The rows of a group lie close to one hidden flat surface of 12 dimensions, which may be shifted away from zero. Surfaces can cross.
Known rows, each followed by its group:
[-12  -1  24  13  14   7 -12 -11   7   5   1   1   7   5 -12  19 -12   1
  -9   4  -5]
vinit
[ 14  -6 -13  11   6 -25  -2 -15 -11  27 -20 -15  -9  30  12   6   9  19
 -31  -9  14]
vinit
[ -4  20 -16  -1   5  -1  -2  -4   4  -9  -1   7 -12 -12   8 -10   8  12
   3   1 -18]
figel
[ -1  -6  -5  15   9   6   2  -9  -1 -10  19  -1  -7 -14 -18  13   4  -9
   7   7   8]
vinit
[ -1   1 -22 -24  -3  26  -5  10  20 -16  13 -29  13 -12  10   7 -22   7
  -2  25  16]
figel
[ 16  -1   6  12 -26  -1  -3   9 -17 -11  21   5   0   1 -10   8   5 -20
 -23  -9  19]
rarir
[ -3 -24   7   1 -12   9   1  14   1 -16  21 -10  16  -9 -15  -3  -1  -8
  10 -13  -8]
Lep
[ 10   6  -6  10 -12 -34  14  15  14 -20   1  12  -3   2  -7   4 -12  -5
 -12 -25  13]
rarir
[ 9  8 -1  5 -9 -2  0  2 -6 -7  2 -4  4 -4  6 -7 12  7 -4  3  8]
rarir
[ 22  24 -11  29 -19  -2  -9 -10 -23  -3   4 -27   9   5   3   2  46  13
   6  11   7]
rarir
[  8   8  20   2 -12  -1  23  -1  -8   9  -5   0  23  18  20 -12   0 -10
   9 -10   5]
Lep
[ -4 -19   0  -1   3   9  17  -3   1   1  -6  11 -19  24  -7  -7   0  11
  11 -10  28]
Lep
[ 10 -13  -1   1   2  11  18   1   7 -17  18  -1   9  -6 -13   9   7   1
  -2  -5  19]
rarir
[ 13 -11   7   3   8  -3  17  -3 -14  12   8  19  18   4 -13  -2  -3 -14
   5   6  24]
vinit
[ -8  12  -1  -6  14  -4   2   7  13  11 -21   9   0   9  -6  -1  12  12
  10  -9 -26]
Lep
[ -3   6 -14   2   3 -11   2  -8 -11  -1  22 -25   3 -21   5  17   0 -12
  -9  14  20]
vinit
[-22 -12  -2  -3   4 -22  10  33  22  -6  18 -18  16  -5 -22  18 -29 -18
 -13 -19   6]
figel
[-11 -12   9 -22  25  10  10  -3  17   0   3  20  -5  -9 -19  25   3   2
 -10  -7   7]
figel
[ 19  23 -11   4 -13 -31 -16  -5  -5  13 -22 -10  18  16   5  16  17  12
   0 -14 -25]
figel
[ -4 -18   9   9   6 -23  -8 -13 -23  20 -16   0 -10  -3  19 -29  10   8
   0  -4 -20]
figel
[  1 -10  16  19   6 -19   5   2 -14  15   1  14   5   4 -16   1   7 -18
  -5 -13  -6]
figel
[-14  -2   4   1  14 -11  13   9  -1 -11  10  26 -20 -23  -2 -21   7   2
 -16  -9   2]
figel
[-12   1  -3  32   9 -13 -11  -6  11 -15   3  -1 -24  -3 -15   5   1  11
  -8  -8  -9]
vinit
[  3 -16   2   1  12  -6   6 -10  10  12 -16   9   0  16  -9   5  -2   4
  12 -15 -18]
Lep
[ -2 -16  -9  -4  27  13  -4 -29   8   1 -12   7 -20  -9   6  -5   8  25
   9  12 -12]
figel
[  7  10 -13  21   4 -20  12  11 -12  26 -15 -15   2  12  -5 -10  41  -6
   5  -4 -12]
rarir
[ 29  25   5   2 -18  -7  17  -5  -8  -7  -4   5  23  14  16  -1   6   8
   4   1  35]
rarir
[ 19  -9  20  14  12 -13  28 -28  -4  14  -6  -5  16  -3  13  12  26 -17
  -2 -10  -3]
Lep
[ 12 -14  20  11   1  -1  -2  -3  -2   2   1  17   8  10 -19  13  -4  -9
 -11  -6   7]
vinit
[  1 -21  11  22   0 -18   4   0 -31   6  17   7   1 -21   1 -28   2 -23
  -2   3  -6]
figel
[-11   4 -18  -2  12  -4  13  -2 -17   2  25  17 -17 -16   0  -7   4 -14
  -9 -12  -6]
vinit
[ -2 -13  30  26  -9  10   8  -8  -9  -8  13 -13   2  -8   8 -14  16 -13
   1  -5  -7]
Lep
[ -3  25 -29   0  21 -27  32  10  -2   1  11  13  -1 -19  -8  -3  17  -7
   8   0  15]
rarir
[  1  25  -3   9 -15 -18  -2  11  -8   1   0   5  11   3   9 -14 -17 -17
   9  -3 -17]
figel
[ -4  12   7 -10   6   2  -3 -15  -7  24 -18   9   3   9  23  -8 -28 -11
  17  16 -10]
figel
[  0   0   8  15  17  -9  -4 -34 -23  34 -14  -2 -13  21  -2  20  20   7
  -4   7  16]
vinit
[ 11 -13  -6 -10   6   0  12 -15  -2 -10   5  12 -12 -10  -1   8  11   6
   2   0  25]
Lep
[-16   0  -4  20 -10  -5 -21  -8 -25  -2   1  23 -33   9   1 -30 -31   0
  22   5  -5]
Lep
[  8   4   0   9 -15   8   4   1 -13 -14  13  -8  -4   2  15 -17  14  17
 -18   0  26]
rarir
[-12   8   6  26   6 -29  -3  15 -15   9   5  -1  15   9   0 -29  -6  19
  -7  -4   0]
vinit
[ -2  20 -12 -12 -11   1  -8   9   0 -13   3  -1 -13 -11  10  -1   5   9
 -15   5  10]
rarir
[ -4  -1  18 -19 -12   9   9  -1  -7   5  -3   8  -2   6  26 -13 -13  -6
  -9  -7   8]
Lep
[  4  11  -8  23 -11 -10   2  -1 -25  15   1 -13   7  18  -8  -4   6 -11
  32  12  12]
Lep
[  7 -16   4  19  16 -19   9  -9  -1   6   7   6  22  -1 -19   6 -19 -13
  15   3   4]
vinit
[ 23   1  21   0   1   5  14 -12   7   4 -24  18  20  21  11 -10  -3  13
  17   4  10]
rarir
[ -1  23 -31  -1  -6  -9   0  -8 -17  -4  22 -21  -9 -17   7  18   9  -7
  -6  15  28]
vinit
[  4   1  20 -14  17 -13  -6 -29   4   3 -10  38 -18 -29  10  19 -15 -26
 -22   1 -17]
Lep
[ 10  15   0   6   0  16 -10 -15  -6  -7   6   4   2 -20   8  -3   8  -6
   6  22 -13]
figel
[ 20 -22 -21  -1  -8 -15   2  14  -7   3  16 -29  43  -3   3 -10 -15  -1
  -2  -1  -2]
vinit
[ 13  11 -14 -19 -11 -11 -13 -16 -14   7  -7   4  -2  -5  10  19   0  -6
   3   5   3]
rarir
[  2 -16   8   3 -11 -20  12  11   7  -4   0 -14  -1  -1  -2   7 -14 -19
  -8  -7  24]
Lep
[ 13  -6  -7 -11 -17  18 -10   9   6 -23  18 -23  29 -16 -14  15  18   6
  16   5  -2]
Lep
[-16 -18  -3 -20  -5  -6  -8  -2  -6   7   3   1   6  -9   9 -12 -33 -13
  26  -9 -33]
figel
[ -5   1  36   2 -15 -13  -1  21 -28   0  16  10  35 -17   0 -25   2 -11
   0   1   1]
vinit
[  4 -11   7  -7   6   3  -7  -2  -8  20 -12  21  -5   8  -6  -6  -9 -14
   1   5 -12]
rarir
[ 20 -18   7  14  -9 -14   6  -8 -13  -8   2 -11  17 -17 -10  -2  16  -9
  33  18  23]
vinit
[ 13 -20 -24  14   0   6 -20  -1  15  -3 -13 -17   0  29 -11  -3 -11  30
   3   2  -6]
rarir
[ 13 -25  16   5  -8  14   9 -10   7 -24  11  26   5   4 -18   3 -15  -3
  20 -10  12]
Lep
[ 17 -12  -4   0 -20  -3  -4  24  -3   8  -1   2   7  30 -10   2 -22 -17
 -24 -13  14]
rarir
[ 16  -9 -15  -5   8 -38   3 -12 -13   1   1  20   7 -18  -8   7  13   4
   1 -18 -12]
figel

New rows, each followed by its group:
[ -7  15   5   9 -14 -11  -1   9 -13 -20  16  12  -7 -22   5 -18  -5 -10
   5   4   7]
Lep
[  1  24 -28   0  -1 -18  12   7 -12  11   4   6   3  15  -6   5  12   1
   4 -20  -7]
figel
[ 20  -5  -5 -15 -16   5  -2 -13  -8  -8   7   5  15  -2   5   6 -11   1
  13   1  10]
Lep
[ -5  -3  -6  -4   4  -6   8   1 -18  24  -8  10  -8  23  -1  -9  10   6
   3 -15  -1]
figel
[ -2   4   0   0  -3  17   5   1 -16   0  26   3  10 -17  -3  -2  -8 -29
   8  14  -1]
figel
[ 24   1 -17  13  -9 -12  24  -6  -9 -16  27 -12  21  -1  -4  11  14   2
  -2  -8  37]
rarir
[  7 -14  13 -29  -7  35  14  -6  -3   7  -2  13  13  24   8   0  -3   6
   9 -10  11]
Lep
[ -2  -9  -5 -11  -2 -11  -3  -1 -12  14   6 -18  18  -8  10   3 -13 -14
   4   4  -6]
figel
[ -6 -20  -4  12  26  -9  -3 -20  12  17  -3 -30  25   6   0  10 -24   8
  10  11 -11]
vinit
[-14  35 -10  19  -3 -18  -2   6 -23 -11  30  27  -7 -12 -23   4  -5 -14
   8  -1   7]
vinit
[-25  -4  22  -6  17  -4   3  -1  -3  14  -5  -4   3 -12  25 -26  -4   9
  -9  -1 -18]
vinit
[-24  -6 -26  21  34  -7  -4 -34 -16  27   0  -6 -24  12  -3   0  12  18
  15  -8 -32]
vinit
[ -5   2  -9  13   7 -15  -9 -23   0  -3   3   8 -23  -9  -9  23  -2 -12
   2 -13 -21]
vinit
[ -6 -14  -9   3  -2  10 -20  -7 -21  -3  22   8   3 -15 -21  -2   2  -4
  26   3 -28]
Lep
[  0  15 -23  -1   9  24   7  16   6  -4  10   2 -10   8 -20   9  22   7
  -7   9  21]
rarir
[ -3   0   3   2  -4  18  -6  -5 -18   1   8   5  -6 -12  13 -25   1  -8
  10  14 -11]
figel
[  2 -16  17 -34  -3  36  13 -14  -5  -5   4  10 -11 -33  17  -3  23 -19
  14  13   1]
vinit
[-13  -6  41  22  -5  -6 -11  13 -27   0  20   8  17 -14 -15 -16  15  -6
  -9  -4  -6]
vinit
[  4   0   4  -8   1 -10  -2  -5  -6   3  -4   2   4 -18  17  -8  -6  -2
  -8  13   2]
figel
[ -3  14   0  19  15  19   4  -8  -5   0  14   5  -9  -9 -14   8  33  -4
  -8   7  -5]
figel
[-12   3  11   8   2 -14 -10  -1  10  17 -23 -12   5  17  11  -4 -28  -4
   8   0 -19]
figel
[ -5   1   3   1  -6  -4  -1  12  -5  -4   8   2   1  -8   2 -13  -7  -9
  -2  -2  -7]
figel
[  6 -14  -8  -4 -16 -16 -17 -17  -6  -9  -1  -1  -1  -5  23 -15 -29   9
   4 -11 -21]
Lep
[ -6 -11 -16  -8  27 -21   3 -18  12  12  -2 -13   8 -13  -2  23 -14  -1
   7   1 -11]
figel
[  6  18  -7 -14  -3   6   1 -22  -5 -29  15   0   4 -31  24  -5   5  29
   9  18  22]
rarir
[ -8   6 -31  28   5 -34  -8  -8 -25   8  19 -35  -3  -6   0   4  11   8
  -9   0   4]
vinit
[  6  12   3  -6  -2 -21   7  10  -3  -2  -2  16   6  -8   7  -8  -8  -6
 -12   0  11]
figel
[  8  -9   5 -22  -6   8  -4 -19   2  -9  -4  11  -7  -9  22   1 -10   8
  -9  -3   3]
Lep
[-18 -11  22   5  14 -10   7   0 -25  22  19 -27  22 -18  15 -11   8  -5
 -22  14  16]
vinit
[-23  29 -27   5  13 -10  20  16   1   7   4  -5 -18   4  18 -25  -9   5
  -5   4  12]
figel
[ 10   1 -10  -5   9   6  -2   2  -5  19  -3   8   8   5 -22  15   8 -18
  12  12  -6]
rarir
[ -3 -21  -6   7 -11  29  -9  -8 -19  -6  16 -12  -9   6  -9  -9  12  11
  21   8   9]
Lep
[ -6  16 -13   7   1 -13 -10 -21 -12   7  -4  -8  -6  -2   3  10   4   6
  24   8  -6]
vinit
[-10  -8 -16  -7  12  -7   4  -6  -8  12  13 -14   5 -11   1   6  -1  -8
   5   0  -9]
figel
[ -4 -22   5 -35  -2   5  -1  -7 -16  24   5  -8  12  -3  20   5 -13 -19
 -14 -12 -16]
Lep
[ -3   2  -9 -20  -5  30 -11  17  37 -24  11 -26  16  -6  -9  26 -17   6
  -5  12   4]
figel
[  8 -12   6  -9   4 -12   5  -3  13  -7  -6  35   0   0 -15  10 -25 -10
   8 -14  -3]
Lep
[ -3  -3  15  17  -2 -23  -4  -1  13 -22   0 -10  -2 -29   1  -1  -5  -6
   7   8   1]
vinit
[-19  20  11  26   8 -20  -1   2 -24   8   9  10  -1   1  -7 -15   5   9
   3   4  10]
vinit
[ -1  -6 -13   3  11  11  12   3 -11  16   7  -4  17  11 -26   5  32   3
  33  -3  -7]
Lep
[ -2  31 -10  -4 -19 -21 -21   4 -10  -2   7  -4  28  -2   2   7 -24  -3
  22   0 -21]
vinit
[  8 -10 -22  -4 -17 -28   1  19   0  -3  -5  -7  11  11  11 -26 -35   5
   9  -6   7]
figel
[ 18 -27 -16  11   8  10  22  -7  -2   9   2 -13   6  36  -8   0  13  18
  -3 -13  27]
rarir
[  9  23 -26  -1  -3   9  -6  -6 -11   3  -2  -5  -2   7   8  -1  26  17
   4   4 -10]
figel
[ 14   1 -18   2  -2 -21   0   0  -4   9  -6  -3   7   8  -4   7  -1  -4
   4  -4  -1]
rarir
[-12  20  -5  19  -1 -29 -13 -11 -10   4 -10 -17  -9  -1  12  -4   6  19
  11   8   0]
vinit
[  5 -10 -10   6   9   5  -4 -24  -4 -13   6   2  -4 -10   7 -12  -1  28
  10  10   6]
rarir
[ 12  19   3 -10 -21  18 -18   2   6 -17   2  15  13   5 -14  18 -13  -5
  21   6  -5]
vinit
[ 19 -21  14  16  -1   4   3 -26  -5  -7 -12  17 -20  -5 -20  12  27  -9
  31   6   9]
vinit
[-15 -22  17  -1   2  12 -10  -2   0 -12  16  -1   4 -29  -4  -8   1 -10
   9  -9 -43]
vinit
[-21   8   2   4   1  11 -13  -8   1 -10   0 -15 -23 -15  11  -6  17  16
   1   7 -12]
vinit
[ 11 -10  -4   0  -2  12  -7   0   2   1  -3  -2   1   8 -10   7   5   1
  -1   1   0]
rarir
[-18   1  -1  17  11 -14  -8 -12  -8   7  -7  -9  -9  -3   7 -16   8  16
  15   0 -22]
vinit
[ -5  16  10  12  -4 -26 -12  -9 -18  10   0 -10  20  -2   0   9  -6  -3
  16  10   2]
vinit
[ 12  -7  15   7 -17  -4  -6   0   7 -16  -2 -15  11 -10  -1  10  15  -4
   0  -7  -9]
rarir
[ -1 -15   6   3  28  10  13 -19  -8  22   9   2  16   7 -10  11  -6  -9
   8  14  13]
vinit
